All groups share one centre, and each spreads out both ways along 9 directions, with some noise.
In the rows, 128 means zero.
Some rows, each with its group after it:
[ 96  96 191 149 129 149 164 150 122 143 152  99 105 136 172 118 157 167] -> N
[138 165 137  83 111 115 116 126 126 134 135 132 118 142 155 141 106 142] -> J
[128 150 124 128  94 138 148 143 180 104 147 153 122 110 103 105 108 127] -> T
[142 127 137 106 116 114 135 150 186  77 117 102 141 149 167 162 125 154] -> F
[130 145 159 117 104  98 153 124 135 139 164 120 144 157 140 129 148 150] -> N
[105 181  90 132  90  98  85 116 158 125 138 121 117 103 155 156 160 149] -> Z
[144 119 179  63 108 144 159 173 133  86 131 115 111 139 172 134 147 134] -> F
[143  91 132  66 145 166 134 160  97 101 100 130 123 145 173 142 207  95] -> N
[100 114 196 116  99 149 169 157 129  91 190 132 108 115 155  82 146 166] -> V
[130 115  83 139 157 120 121 104  91 133 103 136 162 125 115 135 161 103] -> T
[ 94 127 166 172 158 137 144 103 121 154 170 128 115 141  57  97 134 165] -> Z
[128 154 163 101 124 104 135 125 129 123 135 101 121 145 123 146 142 159] -> Z
[143 192 138  88  92  70 126 102 158 110 154 131 154 132 154 134 161 146] -> N
[144 128 127 109  80 108 126 147 118 125 150 129 147 150 134 138 155 112] -> V
[110 130  69 142 111 134  91 139 104 153 111 117 122 126 126 168 151 116] -> F
[154 129 105 125 139  95 125 106  94 128 108 124 181 139 116 141 135 106] -> V
[ 93 177 171 130  92  88 126 135 139 114 166  72 108 126 118 150 140 202] -> J
[114 167 134 116 104 127 133 125 166 117 155 133 127 134 110 129 187 145] -> Z
[129 178 136 109  91  85 132 114 136 131 168 124 147 160  90 142 138 153] -> N
[125 106 159 126 119 135 157 141 106 107 153 133 143 129 129 100 131 129] -> V
[110 150 123 131 142 109 134  99 118 115 136 125 145 113 144 121 139 154] -> V
[ 97 117 174 124 116 121 138 128  71 151 188 109 127 167 134 125 180 168] -> J
[105 146 131 131 123 157 123 138 165 112 134 140  95  97 131 116 141 141] -> J
[132 101 124 130 108 157 135 165 128 141 132 127 137 168 128 148 115 120] -> T
[142 149 128 110 114  98 132 122 133 155 125 109 144 170 146 165 155 139] -> N
[100 146 156 137 118  97 132 117 112 134 163  92 137 148 104 144 181 171] -> J
[ 89 134 129 167  86 134 174 145 111 107 190 138 202 141  74 107 182 148] -> Z
[135 142 122  93 127 139 129 139 138 113 122 134 124 146 103 142 172 119] -> N
[146 129  96  96 117  90 147 115  82 125 126 137 160 145 110 137 161 101] -> T
[129 150 142  98 119 110 121 134 135 115 124 109 112 122 150 145 143 147] -> Z
[117 130 113 141 155 113 108 106  91 170 121 100 139 166  92 168 161 144] -> Z
[167 111 140  80 142 141 162 134 144  94 114 152 156 141 150 112 164  94] -> F
[103 126 159 109  79 142 143 171 138 102 165 123  99 121 162 123 137 156] -> V
[137  74 127 106 146 159 137 168 110 108  89 101 133 159 152 168 137 120] -> F
[103  83 109 148 150 180 128 167  97 119  87 106 115 117 116 148 128 120] -> Z
[124 136 127 109 112 126 129 140 122 112 138 125 129 134 120 134 146 133] -> N
[129 133 125 128  84 140 145 157 160 125 158 151 127 143  96 120 116 122] -> V
[106 124 153 124  69 116 128 151 110 128 189 122 131 148 169 129 154 156] -> T
[110 111 139 136 125 149 149 146 118 124 141 130 128 135 113 119 124 138] -> V
[138 129 176  77 129 142 154 135 131 112 150 141 124 147 152 108 178 130] -> J
[127 152 139 112 119 127 137 134 130 113 123 128 118 105 118 122 122 130] -> F
[130 129  89 145 129 109 111 118 105 126 106 117 157 129 125 151 117 121] -> F
[122 126 149 107 116 135 138 151 114 119 133 113 118 138 130 139 143 143] -> F
[121 104 129 145 138 148 142 155 108  99  94 104 127 101 114 133  67 132] -> Z
[107 176 147 122 149 109 128 105 142 114 124 101 109 107  96 134 161 169] -> T
[109 129 166 127 131 141 146 140 132 113 142 115 115 127 115 119 139 153] -> T
[104 157 125 118 103  91 132 106 107 152 181 124 150 172 141 148 156 173] -> V
[130 117 136 125 119 134 153 150 120 123 126 123 140 149 101 134 106 129] -> J
[120 146 129 105 151 127 154 106 131 119 130 136 142 138 145 130 136 152] -> V
[105 184 181 109 146 111 129 104 160 131 154  99  95 141 102 136 190 185] -> Z
[140 122 156 109  83 151 163 179 161 115 153 138 117 154  88 121 102 125] -> V
[118 149 125 117 157 134 137 117 130  87 101 113 155 106 127 133 197 135] -> Z
[134 128 138 114  90 113 146 144 128 136 153 125 138 156 149 137 136 134] -> N
[161 151 149  66 120 107 151 123 146 111 131 131 149 160 140 139 188 120] -> J
[126 150 124 129 120 107 133 113 149 100 138 136 147 103 132 116 168 131] -> J
[119 166 133 118  75 138 128 157 203  94 149 143  99  95 140 117 122 144] -> T
[146 127 127  99 128 138 141 136 155 133 115 139 131 144 173 140 184 108] -> N
[123 126 123 119 127 118 119 128 163  93 130 118 141 130 176 145 171 140] -> F
[103 103 140 156 137 106 129 115  51 140 146  95 156 146 120 137 149 154] -> J
[122 155 165 127 170 121 127 115 138 103  97  85 127 108 128 141 116 166] -> T
[141 139 118 115 155 107 121 108 112 100  90 109 151 102 151 139 136 127] -> T
[123 137 141 103 124 146 137 142 144 130 139 128 116 155 108 139 183 135] -> N
[119 139 194  91 107 101 158 137 101  98 161  97 126 133 147 118 145 172] -> T
[100 134 147 121 100 140 125 148 132 115 155 123 101 114 148 122 128 154] -> J
[121 131 121 118 115 133 124 140 120 135 132 123 124 137 122 145 153 129] -> F
[121 117 157 135 125 129 161 121 101 129 168 147 148 136 107  91 139 129] -> F

New rows. What belongs after each?
[110 162 175  76  95 136 160 156 167  85 160 128  76 108 123 111 186 158] -> T
[133 123 166 109 129 122 142 124 116 128 150 121 150 162 147 127 166 140] -> T
[123 112 111  90 108 135 143 150  98 123 141 140 121 139 133 129 203 105] -> T
[119 160 142 107 176 145 116 104 127 133 107 124 105 120 127 132 130 146] -> J
[118 135 109 127  90 120 128 138 130 118 149 137 128 117 132 124 148 125] -> T
[136  96 124 103 137 161 158 149 115  97 111 149 140 117 166 113 126 103] -> V
[115 127 149 146 118 115 112 147 106 119 114  77 117 113  96 148 117 150] -> V
[117 110  86 179 127 139 102 114 121 147 144 155 169 128 144 120 146 107] -> T
[ 94 164 147 137 146 149 129 107 106 138 140 139  95  77  92  90 179 135] -> F
[126 125 162 104 123 130 147 150 104 135 133  97 120 169 107 153 117 151] -> J
[138 152 139  89  82 114 150 152 156 101 144 132 125 130 132 126 119 132] -> T
[132 132 122 129  89 123 135 135 138 153 171 151 155 177 114 132 148 122] -> T
[122 181 158 119  88  87 117 132 151 114 149  94 117 123 111 146 129 167] -> V
[136 142 171  88  68 101 148 155 134  96 167 121 134 131 180 123 121 151] -> T
[128 142 131 110 123 142 136 136 108 135 128 141 118 119 111 117 154 111] -> F
[117 129 121 134  82 111 142 145 116 106 156 139 133 107 134 111 111 133] -> T
[105 165 132 134 127 102 111 113 138  97 126 100 123  87 145 134 159 162] -> J
[119 134 191  78  90 127 146 144 108 121 191 136 113 148 179 107 152 156] -> J
[ 96 144 155 157 168 134 112 108 133 114 118  91 121 100 125 131 143 171] -> T
[118 143 138 113 131 127 136 128 139 100 127 126 118 103 135 118 157 138] -> T
[130 148 133  93 113 126 130 138 135 116 133 122 126 148 105 146 154 132] -> N
[121 161 138 119  72  97 151 142 133 124 169 121 160 158 104 143 138 153] -> Z
[116 190 125 131  96  76 119  96 143  96 169 137 149  98  94 105 126 157] -> N
[ 88  99 160 152 137 127 135 156  70 117 119  55 117 131 114 159 132 178] -> J
[110 123 145 136 133 147 133 143 120 119 127 117 113 120 120 124 114 143] -> J
[143 113 118 108 117 143 149 139  99 142 135 154 148 157 113 119 154  91] -> F
[113 119 105 129 119 110 110 109  65 147 172 139 165 168 104 130 202 124] -> N
[140 124 145 141 132  96 152 104 102 128 147 136 160 135 104  99  79 131] -> Z
[109 146 145 102 140 118 102 102  79 139 142 117 120 128 185 135 166 154] -> J
[116  79 155 129 116 100 167 141  11 146 166  97 164 175 109 131 121 144] -> T
[117 117 101 126 152 131 127 129  89 118  97 110 122 115 115 142 159 124] -> T
[132 124 155 112 134 121 130 123 102 144 140 110 154 178 137 149 168 142] -> T
[122 168 152  72 138 122 105 118 120 120 120 103  98 127 187 156 188 156] -> J
[111 149 156 137 146 103 134 103 124 101 129 107 136  91 153 114 141 161] -> N
[137 149 137  90  66  96 139 141  98 143 172 131 141 166 138 138 148 127] -> F
[118 145 135 120 108 108 122 119 111 132 157 123 135 135 144 131 150 146] -> J
[ 79 128 109 167 134 135 129 110 101 163 166 131 138 155 106 135 150 167] -> V
[126 158 102 150 110 103 114 112 149 107 130 137 153  91 142 121 105 132] -> T
[142 166 185  97 110 117 166 144 199 137 130 103 104 156 141 151 127 167] -> N
[105 139 153 119 154 130 115 121  82 139 120  89 108 136 134 153 126 168] -> J
[130 161 148 116 138 102 114 100 151 153 141 121  96 145 106 137 130 152] -> Z
[112 158 145 128  90 111 137 130 142 103 159 135 124  95 141 102 123 146] -> F
[113  98 148 127 102 139 121 155 121 133 155 128  76 121 158 115  86 140] -> Z
[143 144 154  66  90 118 142 158 107 142 142 112 120 183 134 162 165 131] -> F
[149 141 136  87 171 143 133 113 124 122  92 129 129 137 127 135 142 118] -> J
[183 148 123  62 152  99 155 117 116 123  83 120 172 178 128 170 124 110] -> V
[109 120 170 110 134 157 147 153 131  68 134 123 104  83 133  95 136 146] -> N
[115 162 131 120 108 125 137 119 176 102 159 158 118  95 123  94 168 131] -> T
[106 155 125 194 112 106  89 101 152 136 153 116 167 115 158 129  87 169] -> T
[107 170 132 118 107 102 114 127 111  95 150 109 129 120  61 134 113 162] -> N
[122  77 160 113 112 131 153 159  84 103 150 108 143 148 174 126 132 143] -> F
[114 164 139 107 159 141 108 106 141 118 119 128 102 100 153 126 166 149] -> J
[143 150 140  94 141 138 148 119 144 102 117 154 128 100 130 102 161 108] -> F
[132 124 136  88 100 144 146 165 141  98 131 134 132 133 158 134 167 120] -> Z
[149 156 102 120  80  94 135 120 167 135 150 158 157 138 146 129 132 113] -> N
[144 140 116 111 111 106 113 128 122 126 114 111 142 136 128 156 156 120] -> V
[136 126 163 100 122 130 166 152 121  82 128 116 147 124 138 118 124 137] -> Z
[142 152 127  90  79 102 156 137 144 109 159 149 134 136 115 119 140 118] -> T
[149 134 111 117 114  87 113 115 104 116 120 122 167 123 148 134 159 106] -> V
[109 160 140 136 178 164 132 117 150 114  93 123  95  80  74 114 143 138] -> F
[125 137 151 111 107 109 146 131 120  64 138 124 151  77 181  99 134 140] -> Z
[134 146 120  79 115 133 124 152 116 122 126 116 120 178  67 170 155 129] -> N
[123 114 150 120 129 133 158 134 102 113 150 131 157 140 127 110 168 127] -> Z
[137 122 165 111 168 132 150 134 133 127  76  81 118 130 182 160 147 146] -> N
[117 130 142 162 115 104 128 123 101 148 155 108 148 150  55 130 133 140] -> V
[127 138 144 112 124 143 148 143 160 113 132 133 118 129 113 120 162 133] -> J
[ 94 146 159 149 147 150 118 123 163 104 134 115 106  90 142 111 156 163] -> T
[117 162 107 128 125 115 113 117 149  79 106 120 139  68 159 128 149 137] -> Z
[125 129 119 136 103 106 126 134 114 117 138 117 148 128 136 139 109 138] -> F
[ 92 125  97 136 108 132  95 134  74  78 155 137 134  85  97 105 140 132] -> N
[119 129 131 122 135 150 137 134 138 102 130 140 125 111 103 112 148 125] -> N
[102 113 165 128  73 110 136 163 118 109 178  92 125 152 162 146 127 178] -> F
[112 114 138 159 101 114 162 140 144 100 160 121 157 123  92 109 161 136] -> J
[156 121 173  36 129 168 181 177 149  97 109 127  94 164 116 137 177 113] -> T
[136 130 123 131 128 101 147 125 132  92 117 112 163 116 118 130 151 127] -> J
